The same things were measured in two ways. Each way mixes the same 12 hidden numbers, adds some noise and spreads widely along 7 directions of its own, which tell nothing about the thing.
Some things both ways: the first way, then the second way.
[  2  -8 -10  10   9  -2   2   1 -18  -6  -5  -3   2  -1  -8 -10 -13   3
 -12 -26 -15   1 -31]
[  4 -18  15  -5   5   0  -4   6  -4  -7   0  31   5  27  19  -2  -6  -7
  22 -23   6  -8  22 -17   1   0]

[  6  -3  18 -11  19  19  -8  -7 -17 -13   5   2 -21  11 -17  -3   2  19
  -1 -15  -5 -15  -5]
[ -8  -8  -2   4  -9 -13   1   5 -19  -3 -22 -25  24 -24  -9  19 -19 -22
  -1  33  14 -12  10 -20   3 -13]

[-15  -8  28 -12  16  -2 -36   3  -5  -3  -3  15 -10  14 -11  20   9  11
  -9 -14 -18 -26   9]
[  0  -5  -6 -36 -20  31   3  -8   2  12  27  18 -12  -6  -1  -1  -8  16
  14 -14 -14  18   6   4  -5  25]

[-17  -1 -15  -3 -13  10   5   5  15  -4  -8  15  22  26  22  18   1  10
   2  63  -5   8 -10]
[  3 -35  -9  -9 -17  22  -6  -1   6  -3  34   5 -30   4  -9 -18  29  10
  16 -22   2  17   8   8 -17  12]

[ 10   9 -23  23  -6  28  14  -2   7 -20  14  -8   2 -33   8 -14  -9 -23
  -7  29  14  42  36]
[-27 -16   9 -10  12  -6  10  17 -13   6   6  25  -3  -1   5  -2  -4  17
   6 -16  -2   3  -1  -2  -6   3]

[-20  -1   8  16   1   1   1  -5 -11  -2  15  34  34  46  35  -7 -12  24
  -3 -42 -35   5 -26]
[-12 -22  30 -33   4   8  13 -17   9  -4 -12  21 -15  16  -2   7 -39  -1
 -15  15  -1   6  -7   6  35  -6]

[-19  -1  -8  20  -7   0 -13  18 -23   0  -5   4 -10  -4   8   0  -8  -2
 -20   1  -1 -11 -28]
[-17 -40 -34 -18  13  29 -39  24 -13   5  24  28 -34 -25   6   9  35 -12
  49 -42 -18  15  41  -1  -2   6]

[-22  10   1 -14  -3   9  16  17   8  25 -19 -22  -2  16 -23   1   1 -16
  31 -28 -14  14  -6]
[ 32  14 -13  17   8  -6   5 -20  25 -34 -27  -1   9  30  12  -8  14  -2
  11 -22  22   7   2  10  25 -18]

[ -1  13   0  39   6   1 -10  22  12 -12   4   6   2   9  19 -10   2  -1
 -23  -4  23  -9  15]
[ -5   9 -26   8  15   3 -28  17  -6  23  22   7   0  15  17 -29   7  -2
  28 -48  -8  22  14  19  -1 -14]

[ -2  10  -5  39  -4 -23 -24 -12  -9   2  -8  27  25   0 -10   1 -18   6
   5 -26  -9 -38 -23]
[  1  25   8 -41  16   9  22  -2 -18 -31 -23  15 -14 -35  18  35  36 -12
 -10 -23 -12 -19  -8  41  11   9]

[  2  13  17   3  12   9  18   0 -26  20  -4   4   2  11  -2 -17  -2  17
 -27  -4   4   4   2]
[-29   5 -16   9  18 -26   1  28 -23  20   8  13  15 -17   1   2   4 -11
  15 -21  -5  -4  -2 -13  -2 -29]

[-14   8 -23  20 -21   7   3  21  25  -2   8   5  22   2  33  -8  -8 -10
  -2  36   8   5 -12]
[ -6 -13   1  -7   3  19  12  -9  -6  -6  -1  -1 -17   7   0 -10  -9   8
  -2  -2  -7  11 -18   0  17  10]

[  0 -21  19 -10  -9 -27 -16 -16 -30  10 -12  24 -23 -31   4  11   9  12
 -31  -3 -14 -17  -2]
[  1 -15  -9 -36   7  17 -15 -14 -11 -10 -13 -13 -12 -28 -24  25  -4 -20
   3  -1  -8 -18  -5 -19  24  28]

[-21  27 -18  14  -8   9  44   7  -5  14  -1   8  52  74 -16 -25   4   3
   9   3  -3   3 -44]
[ 49   8   3 -23  -2 -10 -43  29  12 -17  13   5  -8 -16 -10   5  29 -16
  22 -36   8  -6  16 -19  39  -4]

[-19   5  -9   4   9   1   6  17  19 -13 -23  16  25  36  23   5   6   4
 -29   4   8   3   3]
[-43   5   7 -21  12  11  46   0 -32  18  25  35  12  -4  30  -7 -33 -16
   8 -19 -13 -20 -19  -7   0  -4]

[  2   1 -12  21   1  12   1 -15 -17 -24  28   8  19 -26   3  -8 -20   7
 -10   4 -12  -8  -9]
[ -4 -18  12 -42  17  13 -43   4  -6  -4 -43  21  -3  -6 -15  22 -27   7
  -9  -4  -2 -18   4 -33  39  19]

[ -9   7   4  19  17  21 -20   8  -1  -7   4   2   7 -17 -26  14  -8   8
 -10  23 -15 -32  -4]
[ 17   5 -12 -30 -13  28   8   7   1 -20   4   8  -4 -35  -6  13  16  21
  10  -5   0   6   9   0  -3  25]

[  6   5   0  29 -24  -8  -4  -4  22 -14   7  11 -17 -30  -9  10  11  -5
  33 -20 -20  -3   8]
[ 22  -6 -26  26   2 -12 -45  -6  10   6 -20 -27   5  27 -29 -31   7  13
   2 -15  20  10  -6 -13  -8   2]

[-23   6  -2  40  15  16  -5  17   5 -10  15  -2  18  18  22   7 -20  14
   3 -24 -25  -1  -7]
[  7   5 -13  -9   3  -6  18  15  -9 -13   0  12  -7 -32   7  13  25 -13
  13   3   1  11  -2   1   6  -8]

[ -2   7  17 -54  16  17  17  -8 -25  28 -19   2  15  45   1 -31 -15   8
   2 -60   8 -15 -15]
[ -2  -2  11  -9   6  12  13 -21  14  -9 -26   6  -3  21  14  16 -20  20
  -9   4  -7   5   6  21  32  -2]

[ -6   0   1  10   9  -6 -22  -2  11   9  -8   5   7  13 -17  12  -8   5
  11  15 -15 -10   0]
[  6 -17 -11 -33  25  19 -47 -11   3 -26 -37  -7  13   6   5  -3 -10 -17
  -9 -12  22  -9  17  15  31   0]

[  5  -2   3 -19  26  34 -26   1  -9  11   0 -13   0  11  -3  -5 -19   4
 -15  26  18 -18   3]
[-12   1   8   9  -5  -4  15  16 -17   4  18  18   9  19  13 -11   5  18
  19 -34 -13  18  13   2 -28   1]

[  8  21   2 -15  -2 -23  -2   7  10   7 -22 -13   7   4 -49 -23  -9 -23
  25 -18  24  -7 -11]
[ -8  -9 -30  10   0   4   7 -22   7   5 -23 -31  11  -6  16   3  -2   6
 -13  38  23   0  -1  29   0  -2]

[  4   1 -19 -15  -8 -11   3   0   5  -5  -6 -12  17 -27 -16  -9 -23  -7
   3  35   5  -4 -28]
[ -7 -41 -17 -14   5  24 -49   8  -3  20  -2  24 -13  15   0 -14   4  26
  10 -18   0  -8   8 -32  -6  31]

[  6  22   4  -3  -7  -8  -1  -6 -23  -5 -13  27   9  13 -36 -26  -7  -1
  -2 -11  12 -22 -11]
[ 14   9  18 -27 -26  -2  -9   1   4  -6  -3   3  -6 -10 -16   8   0  10
  -3 -14   6   0  -2   1  10  10]

[ -6   0 -38  51 -13  20  12  -7   9 -35   6  21  31  11  25  16   5   6
  -4  19  -9 -14 -11]
[ 30 -18   1 -15 -32  22   7 -16  17 -13  22   0 -36   5 -23   1  27  16
  18 -10  -6  31  16  18 -27  27]

[-27 -14  41 -27  24   7 -10 -15   5  -2  42   5  -8  49 -14  10  32  22
   6  -6 -34   2  20]
[  2   3 -28 -21   1  17  -3   1   4  -5   5  -7 -11 -31  18  15  17   5
  18  -4  -5  24  12  27  27  10]

[  2   0   3  -8  -4  11  -2   1  21  39   3  -2  11  21   3 -17  -2  -6
  15 -18  -3 -11  -5]
[ 32  10  20 -27  22  18 -13   0   4 -15  -6   1   4  33   5 -15 -17  19
 -10 -26 -14   8  -5   3  24  28]

[ 13   0  16 -43 -19 -36  34  -2 -41  40 -32  11 -14  22 -15 -36  -7  15
  -1 -41 -13  -7 -43]
[ 13 -16  23 -14 -26  -1   7 -10  -5  -3  -3   4  -8   7 -17   9  -7  -6
  -8  14  -2  -9 -15 -34   8  11]

[  8  12   4  21  -8  -1 -24  -1   0 -19  13  -8 -27 -49 -39   4  27 -29
 -15  67  38  14  30]
[ -7 -10 -25  17   1 -21 -39   6  -4  39  14 -19  19  20 -27 -32 -26  -3
  17 -14  10  18   7 -21 -22  -5]

[-11  -2  -8  20   4   0  -5  -3  -3 -25   9  15  18   7   5   2   2  -2
 -14  -3  -4   4   5]
[  9   8  -3   4  -9 -48 -35  27 -16  35  26   6  11   2 -35 -20  -6 -14
  32 -40   5  -3 -20 -73  -3  11]

[ 12   9 -10   7 -25 -25  45   4 -12 -13  -5   1   0 -27  -4 -28  -4  -2
  -4 -23  -8  23 -15]
[  2  -3   0  12   1  -7  -3  -6   5   0 -19  19  -7  22  11  -6   7   7
   3 -17  10 -13 -13 -14  16  -8]

[ -3  10  26 -64  16   7 -35 -10   9  10 -28  -7  -3   7 -40   1 -13 -16
  37 -24  26 -15  10]
[-55 -10  13 -24   9  15  29  -8 -24  32  -8  35  11  10  24   2 -40  28
 -24   9 -14 -14 -16  12 -22  11]

Other things, the second way, with their names:
<394>: [  0  18   9 -11 -21  10  45 -19   3 -12   0   1  -2  -3  23  10   7  18
  -6  -2   0   0 -14  31   8   7]
<286>: [-15 -23 -40  -2   9   1 -19  17  -9   7  -2   1  -6 -36  -6   7  14 -13
  19  15   6  16  11 -11   4 -12]
<23>: [ 38 -10   9 -20 -37  -7 -11 -11  12   2  10 -11   6   3 -36  -2 -21  -7
  11  15  18   5   5 -38 -11  26]
<297>: [-44  -3   6  25  14 -18  25   7 -33   5 -15 -18  21  -4  -1  11 -22  -3
   2  -1  -5 -15  -6 -12   2 -16]
<255>: [-17 -19  -2 -38   5  39 -15   0 -15  13   8  17  -1   0   6 -16 -22  12
 -14 -11  -7 -20 -16 -18  10  24]
<132>: [-16 -10 -25   5   9  -6 -15 -10   5   8 -15   6  -6   5   2  12  18  15
  15 -27  -1   1   5   6   5   5]
<42>: [  6 -14   1 -14 -19  49  23 -30   7 -34  -2  -7 -24   6  26   9  14  -3
   5   0  -6  20  21  52  13   0]
<140>: [ -9   4 -23  20 -11  -1   6  30 -36  12  11  10   4 -30   8   4  25  -9
  27 -12 -10 -13  -3 -40 -18  -5]
<158>: [-10  -1  -1  -8  -9   0   8 -20  -3  -2 -25  -4   8   6  10  12 -10   7
  -6  10   6   7   0  14   0   9]
<58>: [ -1  -7 -15  -7   2   7 -12  -3  -4   7 -10  13  -4   2  -5   5  -8 -17
  11   1 -10  13   7 -14  13 -14]
<115>: [-18 -27 -12 -12  36 -13 -55  13  -7   6 -26   1  18   6  -4  -7 -22  -9
   5 -17  21 -14  11 -21  25  -3]
<281>: [ 19  17   5 -13  -6  -6  15  -4   9 -22   4 -25  -7 -20 -14  12  12  -4
  -3  -8   4   0 -12  17  35  -6]
<137>: [-13  -2 -21  14   9   4   9 -11 -11  -2  -5  -5  -9   3  11  13  21   2
  22 -27 -18   3   1   2   8   8]
<319>: [ -4  -7  -8  12 -11   7  20 -12   0   3 -19  11   6  12  10   1 -10  10
  -1  22   4   7   0  -5 -12  -8]
<203>: [  8   4   8 -22  36  11  -7 -16  22 -26 -29 -14   2  15  21  15 -10  10
 -15 -12   4  -6  14  54  55  -8]
<264>: [-18 -28   0 -18  -6  31  -7  -7   1  -4 -16  10  -1  -3  22  12 -19  -1
  -8  18   6 -11  18  11  27 -14]
<414>: [ -7  -3  37 -43  -8  39  26  -5  -8 -19  -4  44   7   6  35   6 -29   5
 -11 -12   2 -32   1   1  23   4]
<224>: [-35 -22   0  -5   3  33  19  -9 -23  -6  -6  -2  -7  -7  23  12 -10 -12
  -1   5 -11 -15   7  14  14  -9]
<456>: [ 12  -9  -4   9   8   3  -4 -13   3 -13  -8 -10  20  33   0 -30 -17  -2
   3 -10  23   3   4  -2  -9  -1]
<202>: [-13  10  -7 -21  28  -2 -10   5 -22  15   0  20   4  -1  -4   0 -11 -11
  11 -40 -19 -15 -18 -25  13  13]
<417>: [-34 -32 -16  -6  13  -2 -10 -11  -2  24  -5 -27  -3  -6 -15  11 -25   5
  -6  24  -3  10   5  12  10   3]
<265>: [  4   3  -6   7 -11  -2  15 -25   7  -5  -7  -4  -3  17  17   6  -2  -3
  25 -14   3   8   1   1  21  12]
<477>: [-35   3  -4 -21  14   0  52  -1 -20  -5  -7   7   7 -39  12  30  -2  -1
 -10  20  -6  -2  -4  33 -14  -4]
<344>: [-36 -21 -10 -14  16  15 -20  13 -20  27  -2  15  19  -3   8  -4 -27  11
 -10  -4  -4 -28  -2 -23   4   0]
<348>: [ -7  -2  13 -10  20   1  12   3  -4  -3  -3  16  15  14   9   4 -29  -9
   2  -7  -7  -3  10  -2  17 -21]
<448>: [ -8   2  12  27   9 -29  13 -25   2  21 -16  -6  13  67 -35 -33 -47  21
  -9  -9  -6  33 -30 -17 -18  -1]
<416>: [  4 -28   4 -20  -6   8 -17  15   1  -2  22   8 -21 -10 -28   6   2   3
  27 -21  -7  15  27 -13  -4  12]
<40>: [-24   5 -30  -8  10  11  -9  11 -15  12   3   7 -12 -30   4   1  23  -5
   2 -21 -10  -4  -6  21   1 -20]
<361>: [-37  -4  -5 -32  -9  17   8  28 -57  25  22  20   5 -60   4  26  -6 -27
  11  -4 -25 -43  -8 -47  -8  13]
<391>: [-17 -16  -1 -18 -27  21 -13  -2  -9  21  27  -1  -8   1  -9 -16 -22  17
  17 -22  -4  11  -2 -20   6  28]
<102>: [-12 -19  -2 -18   6  19  -9   3  -8  17  11  26  14  12  18 -12 -22  -7
   1  -7   5 -19  15  -3 -14  -8]
<315>: [  5  -1  32 -24   2 -23   6   9 -21  14   6   3   2   4  -4  10 -25 -25
  -5  13 -12  -1  -8 -16   6   6]
<101>: [ 29   1  11 -31 -14  -9 -30  14  -6 -20  -8  12 -23 -21 -10  18  28 -30
  16 -21  -1   5  -2 -23  39   4]
<242>: [ -9  -8   7 -38   6   1  -5   3   1   7   6  21  -6  -8   1   1 -10   3
  -7 -13   3 -10 -13  -2  21   8]
<153>: [-36 -35  -5  -9  27  27 -17  -2 -23   3  -6 -22   7   9   3 -12 -25  -6
 -16   3  -4  -7  12  24  -4  -5]
<143>: [-10   3 -14 -10  21  -7  29 -16   0 -11 -14  -4   3 -11   3   5  17  -2
 -21   6   9  -9 -24  32  -6  -7]
<230>: [ 19   0   6  -7 -22   1 -31 -13  11  17  -7  19   1  36 -10 -18 -24   0
   9 -22   7  -1  -3 -31  12   0]
<263>: [ 33  -8  23   4  -9 -20   2  -1  16 -12  -1 -20   4  21  -8  -6  -9   3
  -3  15  19  11   7   4   7   1]

Some of these things the first way, each followed by its name:
[  5  -6   5 -13  18  20  -4  12   7 -41  -5   3 -15 -24  16  14  -7  15
 -24  25  -6  14  26] : <414>
[ 25 -11  15   5  -5   0 -40   5   4  18 -22  23 -33 -21  36   4 -13  12
 -15 -11   6 -18  12] : <153>
[ -7   7  13  11  18  16 -11 -14  -4   4   1   7  13  11 -17   7   1   7
   2 -10  -8  -6  14] : <477>
[  1  -2  -2  11  11   8 -12   8  14  -4 -22   5  -8  -7   8  12  -8   7
  -9  -7  -8  -4   5] : <456>
[ 14  -2  19   3 -15 -42   5   9 -19   0 -19  25 -31  -3 -24 -15  19  12
 -13 -48 -23 -31 -21] : <361>
[  5  -6   9 -34   0   7  -3  17 -10   3 -28   7 -25   4  38  -8 -13  15
 -26  -2  19 -10  -3] : <224>
[-13 -19  10 -29   5 -13 -37   4  -4  -5  -1  -4 -22   2 -15   0   4 -24
  15 -53  -9  -6  -2] : <265>
[  9  24  32   3 -28 -34  23  10 -14  16 -14  21 -34 -22 -27 -16  25   3
  -5  -4   6   3  11] : <40>
[ 20   7  -7  -4   1  10  21  -9 -20  -4   4 -11  -2 -16  -8 -31  -4  -7
 -27  33  35  35   3] : <263>
[-13   3  17 -44   6  25 -14  31   4  -5 -19 -30 -45 -13  -5  14  -7  -5
  21 -12  15 -10   2] : <140>
[ -9   1 -19  19   4  49  -8  -1 -19 -24   5   7   5 -18  28  11  -6  -3
 -34  46  21   7  10] : <416>
[ 22   1  21 -28  -6 -15  57  -2 -21  -5  -1   7 -30  11 -14 -31  23  21
 -15  -9 -15  28  10] : <264>
[ -2  -7   5  21   7  21 -12 -17  -9  10   7  23  21   5  46   3 -14  23
 -21 -16  -9 -22  -1] : <448>
[  5 -10  13 -12   2  14 -17 -21   0   1  17   7  -5   1   9  -2  10 -11
   7  -8   4  13  31] : <417>
[-24  -5  41 -16   5 -16 -33 -27   6  34  -3  12  11   5 -32  41   9  17
  30  12 -38  -7  -9] : <143>
[  4  -5   7  -5   7  30  -1 -25   7   1  29  -1  16  -5   5  -1  14  -8
  -4  28   7  27  34] : <203>
[ 14  -6 -10  22  10 -13  16 -26  -2 -23  27  14  26  30 -21 -17   4  19
  -6  -8 -23 -15  -5] : <158>
[  8  -7   3  -5  23  14  -6   2 -17 -28 -34   6 -18  -7  16  11 -11   8
 -23 -49   2  -2  25] : <23>
[ 12 -11  21 -10   1 -10  12 -23 -16   1  15   6 -22  24  10 -21  18   6
  -2 -44   1  26  13] : <315>
